The same things were measured in two ways. Each way mixes the same 11 hidden numbers, adds some noise and spreads widely along 7 directions of its own, which tell nothing about the thing.
Some things both ways: the first way, then the second way.
[-18  29  28  26  -8  19  39  -1 -50 -52 -31  17 -44 -44   7  23  30   6
 -34  23  24  35 -32]
[ 38  13  52 -21 -10  -2   7 -17 -37  71 -23  11   9  -6  -7 -27   3  34
  28  29  10 -21   4  29  26]

[-48 -34  23  19 -23 -12  -1  -1  -4 -20 -70  28  -3 -12  -4 -18 -32 -20
 -15   0  45  33   3]
[  2   7   4   0 -17   2   1   2 -24 -23 -14   4  27   3   0  32 -24   8
 -16  -4 -17  35  -5 -14 -33]

[-30  -1  30  18  18  -5  44  16   7 -12 -19  26   0  23  -2 -18  27   0
 -33 -10   4  40   6]
[ 30  29  25 -16 -14  -2  -3  -6  -8  28 -11  -2  13   8  -7  25  15  -7
 -19  -1  34 -14  35  -2   0]

[-19  -9 -23 -43  14   0 -29 -49 -46 -28 -22 -22  19  -1   0  13 -48   8
 -24 -13 -17  17  12]
[ 13 -37 -18   6 -43   4  13  19  -1 -11  22  46 -31 -11 -21 -26 -14  -2
  12 -25 -60   8 -50  -5 -23]

[-29 -10  43  -7  -5   6   5  -1  30  59   2  13  -5  34   5  45  12 -33
 -47  30  18  28  41]
[ -8  -3 -14  33  -1 -18  13 -22  -1 -18   3 -25 -29   0 -37   7 -28  15
 -11 -10  -3   6  41 -35 -53]

[-50  17  24   3  35  38  45   1 -30 -22  20  15  -4   1   0  11  33   9
 -48 -12 -19  60  -2]
[-16  16   7  17   2   0 -26 -21 -16  -2 -52 -14  22   3   6  -4 -25  53
 -13  23  -2  14  -8 -26  17]

[  2 -15 -14 -31   2  32  15 -17  -7   5  11  16   2 -38  25 -32 -50  14
  10 -12  -9 -23  16]
[-25 -23  10  44  28  16  -9  10  -1 -20  -1  20  -8 -20   2  36  12  13
  43 -13 -15 -17  17   8  26]

[ 29   6   3 -10  26  20  29   5 -22 -20  47  -1 -21 -32   1   2  24  35
  -8  12 -25  -8   0]
[ 19  19  -1  31  19 -33   9  12 -29  29 -61  -6  19 -14  22  -9  -8  14
  13   7 -28  11  -8   5 -17]

[ 44  -2   3 -19 -28 -25  -9   5  11  87  17 -22  23   8 -13  36   5 -11
   7  27  21 -26  12]
[ 41   9 -15 -40  17 -36  13 -31   0  35   1  -7 -28  33  -8 -18  28 -27
  20 -25  15 -32   9  37  15]

[-56  22  -8  59   0 -23 -22   8  28 -45  -1  -4  14  31   8 -44 -16 -28
   8 -17   1  13  10]
[ 21 -13   3  -6 -28   1  12   7 -17 -31  11  11  32  -6   4  42 -37 -17
 -40 -26 -40  71 -11   2 -44]

[-44 -26  15 -23  10 -16  16 -10 -42 -63 -32   5  17  10  -2 -59 -16   0
 -20 -30 -12   4  17]
[ 17 -13   9   4  -9  -4 -56  -3 -39  -5 -67  28  42   2  10 -12 -39  54
 -11  18 -56  41 -51  16  38]

[-18  40 -32  42 -17 -23 -33  28  80  28 -23 -24  21  -1 -21  -8  13 -10
  41 -27 -25 -19  -1]
[-26 -25 -40  25  38 -26  -8  14  37  10  23   1 -24  17 -39 -13 -21   4
 -30   5   5 -40 -26 -11  23]

[  5  11   1 -20   7 -11  15 -10   9   9 -21  13 -19 -19  -1   6 -28  10
 -23  -3 -15  17  18]
[ 26  54  28  21  16  -4  11  24   1  38 -15  16  -1 -16 -26 -25  11  -2
  -4  12  39 -23  13  17 -12]

[ -5 -28 -30 -36 -10 -15 -48  -9 -26  -9 -44 -19  49  41   3 -21 -27 -20
  17   7  15 -44  -7]
[ 26   9  44  10  41 -28  15  -1   1  48 -11 -13  26 -20 -34  -3 -26  -2
 -39  21  10  15  -6  52  20]

[-18 -23  40  26   2 -20  21  42   4 -35  34   5   4  18 -15 -40  46  -4
 -19  23  12   7  19]
[ 39 -46 -14 -15   3 -43  32   4 -14  71  15   8  11  11 -13  20  23 -28
  -4 -38 -32  -6 -12  34 -15]

[ 10  -3  12 -13  20   7  29   7  12  -6  52   6  12  -7   0 -44  26  20
   3 -11 -22 -25  17]
[-20 -39 -23 -32 -23   3 -22 -14 -16   9  16  19   6  43  11  19 -11  35
  11  -1 -20 -37 -30 -34  49]

[ -8 -11   5 -17   4   6   1   3 -76 -44   8 -10  -9  36   5   7  -6  -4
 -34  19   7  23  -5]
[ -2   4  12  57  -8   1   2 -11  -6 -16   8   0 -23 -32 -45  -4  -2  21
  31 -34  11  14  22  -3 -45]

[-34   1  12  -1   3   3  -4 -12  -2   7 -15  11   0   4  -8  35 -15  -9
 -26   6  19  48 -15]
[ 47   8  34 -14 -28 -10  22  24 -15  31 -17  18   8 -20 -20  -8  26 -19
   3  -2 -32  29 -35  54   0]

[ 33 -10   3  29 -30 -49  -5  14  34  30 -33   3  -1 -12   4 -18  -7 -19
  36   5  13 -47  26]
[ 60  11   3 -34 -12 -28  14 -10 -19  27 -17  -3 -10   8  -2  -4  13 -37
  16 -18  -9   1  12  30 -24]

[ -6  20 -20  33   9 -27 -22   0  -1  12 -21  -2  20  -3   0  17  11 -15
  31  -1  -7 -18 -19]
[  3   9  -8  32  -6   1   6  -9 -15   6 -35   0  -4 -54  20  40  30 -12
  72 -64   1 -44  37 -29  -1]

[-15  54   2  75   0 -14  -7  29  68  26  18   3  -4  34   1  -7  32 -30
  24 -13   0  -8  -7]
[ 27   4  29  24 -45  -4 -24   1 -28 -21 -19  -6  -7 -23 -36  40  13 -15
  29 -33   2  39   5   2 -48]

[  5   9  26  -3 -14 -25 -29 -24  15  15   9 -13  -3  25 -20   3  26 -31
  -2 -18  -5 -19  31]
[ 32 -51 -37 -41 -26 -16  11  -2 -22  13  15  24 -28  29 -33   5  31 -24
  33 -40 -46 -16   2  14 -34]

[-23  23   8 -13  16  30  16 -18   9  13  47   1 -16 -19   7  15 -20  12
  -4 -20 -27   5 -13]
[-34   6 -14  -6 -43  30 -14  -3 -10 -58  21  22  -3  53  31  12 -18  50
 -11  12 -27  17  -2 -54  -1]

[-24  24  -4   8   0  29  -8 -11  15   6   4 -13   4  -6   0  16   8   3
  -8  -6   4  12 -10]
[ 26   1  18  -9 -36 -23  12   5 -18  -8  -3  -7   4  22 -29   6 -32  -1
 -44  20 -31  63 -27   8 -52]

[ 33   4  15  27   2 -30  17  11  28   1  30   1 -15 -36 -20   2  24  24
  22   5  -3  -4  -9]
[  1  -7 -23  22   9  -7  17  16   1  36  -6  24  -8 -21  -5   5  46   1
  38 -45 -14 -63  13  -3  23]

[ 16  31 -29  52  11 -17  -6 -19 -25 -68 -56   5  -6 -25   2 -35  11  11
  24 -30   5   0 -30]
[ 19  34  21 -46  25   4  -3  -6 -25  33 -65  10  56   1  33  -7 -45  13
 -28  50  -3  -8 -25   6  46]

[-39  23 -14 -37  -9   5   9   0  23  30 -13  -7  42   2  13 -16 -13 -17
 -12 -21 -42  -9  44]
[ 46 -11  18 -28 -66 -18 -23   0 -15   2  41  -7 -24   6 -45   4  -2 -20
  34 -23   3  26 -27  29 -17]

[  0  47 -36   5  25  16   6  -5  -4 -36  13 -24  21  -5   8   1  40  26
  11 -17 -40  -2 -23]
[  6  14   4  -6   0 -18 -12   1 -15  -9 -22 -18  29  -7  15  -5 -73  30
 -18  30 -30  24 -23  -6  26]

[ 15   5 -42   5  24  41  13  -6 -49 -56 -24 -34  30   1  18  -7  37  43
  -9  -3  -2  20 -20]
[ 13 -39 -16 -17 -73   5 -30 -23  -9 -33   4  -1 -17 -10 -11   1 -73  14
   3  -5 -34  12 -32 -56  -7]

[-33  20  -4  -2  -4  35  17  14   2   6  11   8  -6  26  15  18 -16 -14
 -32  -3  -6  54   7]
[ 16  37  33  15  22  38 -52   2  -9  -8 -51   4  49 -37  19   5 -12  28
  18   6  34  14  24  22  47]

[-17  56  -3 -10   4  32  24 -13  -6 -31  30 -10 -32 -35   0  24  11  18
 -22 -25 -54  31  -1]
[ 12 -30 -25  -4  -1  22 -29  24 -11   9  -1  48  -3   3  24 -23   5  30
  57  -9 -36 -41  -6   9  45]

[-20  48 -21 -13   0  10 -25 -46 -15 -20  35 -44  26 -15  -8  28  13   0
 -14 -20 -38  27  15]
[  1  -9 -23  36  -8   5 -10  -7 -24 -17 -30   4  25 -55 -28  -2 -28  33
  25 -44 -36  20  -1 -17 -23]

Other things, the second way, with their names:
<22>: [-36  -3   6  45  62 -19  26 -17  -3  -3  -9 -20 -11 -14 -18 -19 -37  30
  16  17  -2  -1 -12   5  -8]
<54>: [ 15  39  14 -33 -61  -7   2   5 -28   9   3   4   6  45 -13  -5 -33  14
 -34  30  14  18 -33 -42 -49]
<140>: [-26 -17 -18   4  19 -15  12  -4   5 -31  22 -27  -9  10   5  44 -13 -15
  18 -14  -6  -4   4 -11  -6]
<372>: [-28 -11  -6  32  38  -3 -25  -6  10   0  -7   7   7  -7 -31  -8 -23  48
 -13   7  -5 -25  -3   6  53]
<111>: [ 28  -3 -24 -44  27  -6   7   7  -7  19   2  14  -6  32  19   8  31 -33
  32 -17  -1 -38  17  33  16]
<253>: [-31 -50  -2  27 -25  -6  -5  -5  22   3   8  -6 -39 -11 -64 -25  13  35
  14  -3 -30 -10 -60  -8  42]
<189>: [ 31 -17  10 -20 -12  -9  33   4 -11  28  41   2 -17 -10  -9  20  10 -38
  36 -26   4 -14   9  23 -24]
<6>: [ 47  15  14 -14  27 -35  -8 -21 -32  32 -44   2  45  16  41  10   3   7
  -9 -16 -32  31   3  61  37]
<15>: [ -2  27  16 -14 -22   8   2  13   1   4  15  15 -12  25   0 -29 -25  18
  -6  40  12  -7 -42 -11  10]
<91>: [ 43 -77 -17 -28 -14 -27  -7   6   9   3  30  24 -24   8   2   3   4 -20
  18 -35 -86   5 -38  65  59]
<163>: [-14 -32 -19  -2 -78  10 -15  13  -5 -30  20  20 -34  17  -9 -17  -8  31
  31  -6 -47  13 -68 -41  -3]
<365>: [-10   3  -5  19  40 -11  22  12  -4   6 -14  -3  10 -16   5  21 -13  13
   1   7 -20 -31  29  -2  19]
<193>: [ 15   0  -1  46  10 -23  18  -4 -14  -2 -16  -1   7 -28 -16  16   2   6
  -1 -40 -30  31  28  18 -36]
<343>: [-10 -12  11  40 -22 -14   6 -14 -27  -1 -37   7 -37 -16 -28 -11  18  32
  54  -9 -36  -6 -20 -16 -18]
<374>: [ 14  34  10  15 -50   2 -20   5 -40  -3 -30  -9  17 -26 -15 -23 -34  47
  29   9  -4  30 -19 -30 -36]
<392>: [  2  40  45 -24  -3  11   2 -50  -4  11  -4 -34  -5  26 -53 -42 -39  56
 -34  63  58  12  28 -11  -8]
<164>: [-15   4  23  43  -9  -4  -9 -16  -4   3 -18 -17   8 -25 -66 -21 -23  59
 -20   8   1  31 -13  -9  -4]
<203>: [-13 -38   0  25  12   0  -3  -7   2  34  -4  11 -20 -15 -59   0  28  16
  33 -14   4 -34   1   3   4]
<154>: [ 23 -23 -18  27  -4 -27  33  27 -12  20 -11  31 -11  -1 -16   6  43 -10
   5 -38 -66  10  -3  19 -42]
<161>: [ 17 -23   9   2   2 -18  -1  12  -6   6 -12  -5 -10 -39 -18   4   6 -10
  55 -10 -37  -5 -32  44  43]
<367>: [ 16  18  15  35  12  -9  10 -11 -27  23 -53  20  27 -26  29  38   7  10
   0 -34 -22  -8  40  -5  -5]
<166>: [  6 -16  46  54   4  -6 -10 -21  -4  22 -40   9 -21 -43 -50 -43   5  47
  28  11 -22  20 -40  36  30]
<141>: [ -5 -11  -8  60 -18 -26  -9  15 -37 -11  -8 -23  13 -56 -45  35 -28  11
  48 -45 -21  30 -22 -15 -57]
<393>: [ 65 -13   7   3 -76  -6  -2  10 -34  30 -41  49   5 -20   3   8  29 -18
   6 -54 -53  29 -26   2 -47]
<208>: [ 26  20  -6  -2  -7  -8  21 -10  -3  35 -27  -7  -2 -24  17  -9  13 -18
  30 -24  13 -22   8 -13 -15]
<204>: [ 20  29  15  10  -1  13 -24  -8   5   0  -5   5  17 -23 -40 -17 -34  21
 -28  -4  34   9  26   3   3]
<202>: [  8 -27  -9  49   4 -26   7   2 -20 -43 -14  -1   2 -24 -21  47 -18  -3
  -6 -41 -71  52  19  14 -47]
<312>: [ 25  14 -10   0  46 -25  22  -4  10  23 -19   6   5 -11   2 -46 -24   3
 -15   5 -27  -4  -7  45  30]
<74>: [ 23   2  13  13  -2 -16  30  -5   3  27  24  17 -20  -2 -41  -2   1 -22
 -20 -18  19   3  12   9 -61]
<162>: [  0  32  -5 -34  40  -6  23  -9 -28  12 -30   0  43  16  55  18 -27   4
  -5  16  -4 -21  11  -5  21]

Some of these things the first way, each followed by its name:
[-10 -31  21 -39  17  42  31   3   3  34  41  19 -14 -20   5  33 -20  22
 -37  19  -5  38  20]
<163>
[-42   4  53  43   7 -14  20  17  23 -11  11  39 -32  32  -3 -23  28 -39
 -35  -5   1  34  43]
<203>
[-25  14  16 -40   7  31  24 -17 -13   2   7  11 -19 -33   5  39   2   7
 -46   9 -30  37  24]
<374>
[ -3  42  -8  44  -8 -26 -14  12  43 -11  19 -16   5  17 -13 -14  29 -10
  28 -24 -14 -13 -14]
<372>
[ -3 -23   8 -21  -2 -18  17  -8  -8 -16  33  -9  18 -14   8 -36 -20   7
   0  -3 -20 -25  39]
<193>
[ 14  -5   2   0   2  11  39 -19   7   7  24  -2   8 -75  14 -12 -17  41
   0  14  14  -8   9]
<367>
[ 44 -13 -13   8 -33  -4  -3 -14   5  18 -39  10  -8 -84   1   5 -32  20
  32  24  50 -21 -22]
<162>
[-13  18 -21  38 -13   8  -7  20  26  18 -19   4  12 -19   4  -4   2 -10
  33  -7   9 -10 -19]
<140>
[  3  37 -14 -27  52  27  33 -15 -27 -24  39   9 -17  -6  12  -4  -6  31
 -33 -20 -56  25   9]
<15>
[-46 -18  23  28 -33 -64   4  30   0  -9 -35   1  24   4 -10 -35 -15 -33
  18   8  21 -22  -6]
<6>
[-28 -54  59  -9   3 -51 -12   5   5  -7   4  20 -19  36 -25  -6 -11 -29
 -17   9  12   3  24]
<154>
[ -3  12 -16  -2  -6  -1 -11 -26  34   7  30 -27  32 -21  10 -29 -14   6
  27 -23 -18 -38  20]
<202>
[ 31 -15  10  29   3 -27  -7  19 -28 -36  10  -4 -23  47   1 -24   1  -5
 -14  28  33   0   7]
<74>
[ 52 -14  -8 -30  14  -5  25 -13 -29 -13  47 -21   6   0   7   7  -3  36
 -20  19 -13  19  25]
<312>
[ 28   2 -15   8 -17  -3 -34  12   8  20   0  -4  -1  19  13  15  -5 -23
  20  36  24 -34  -8]
<189>
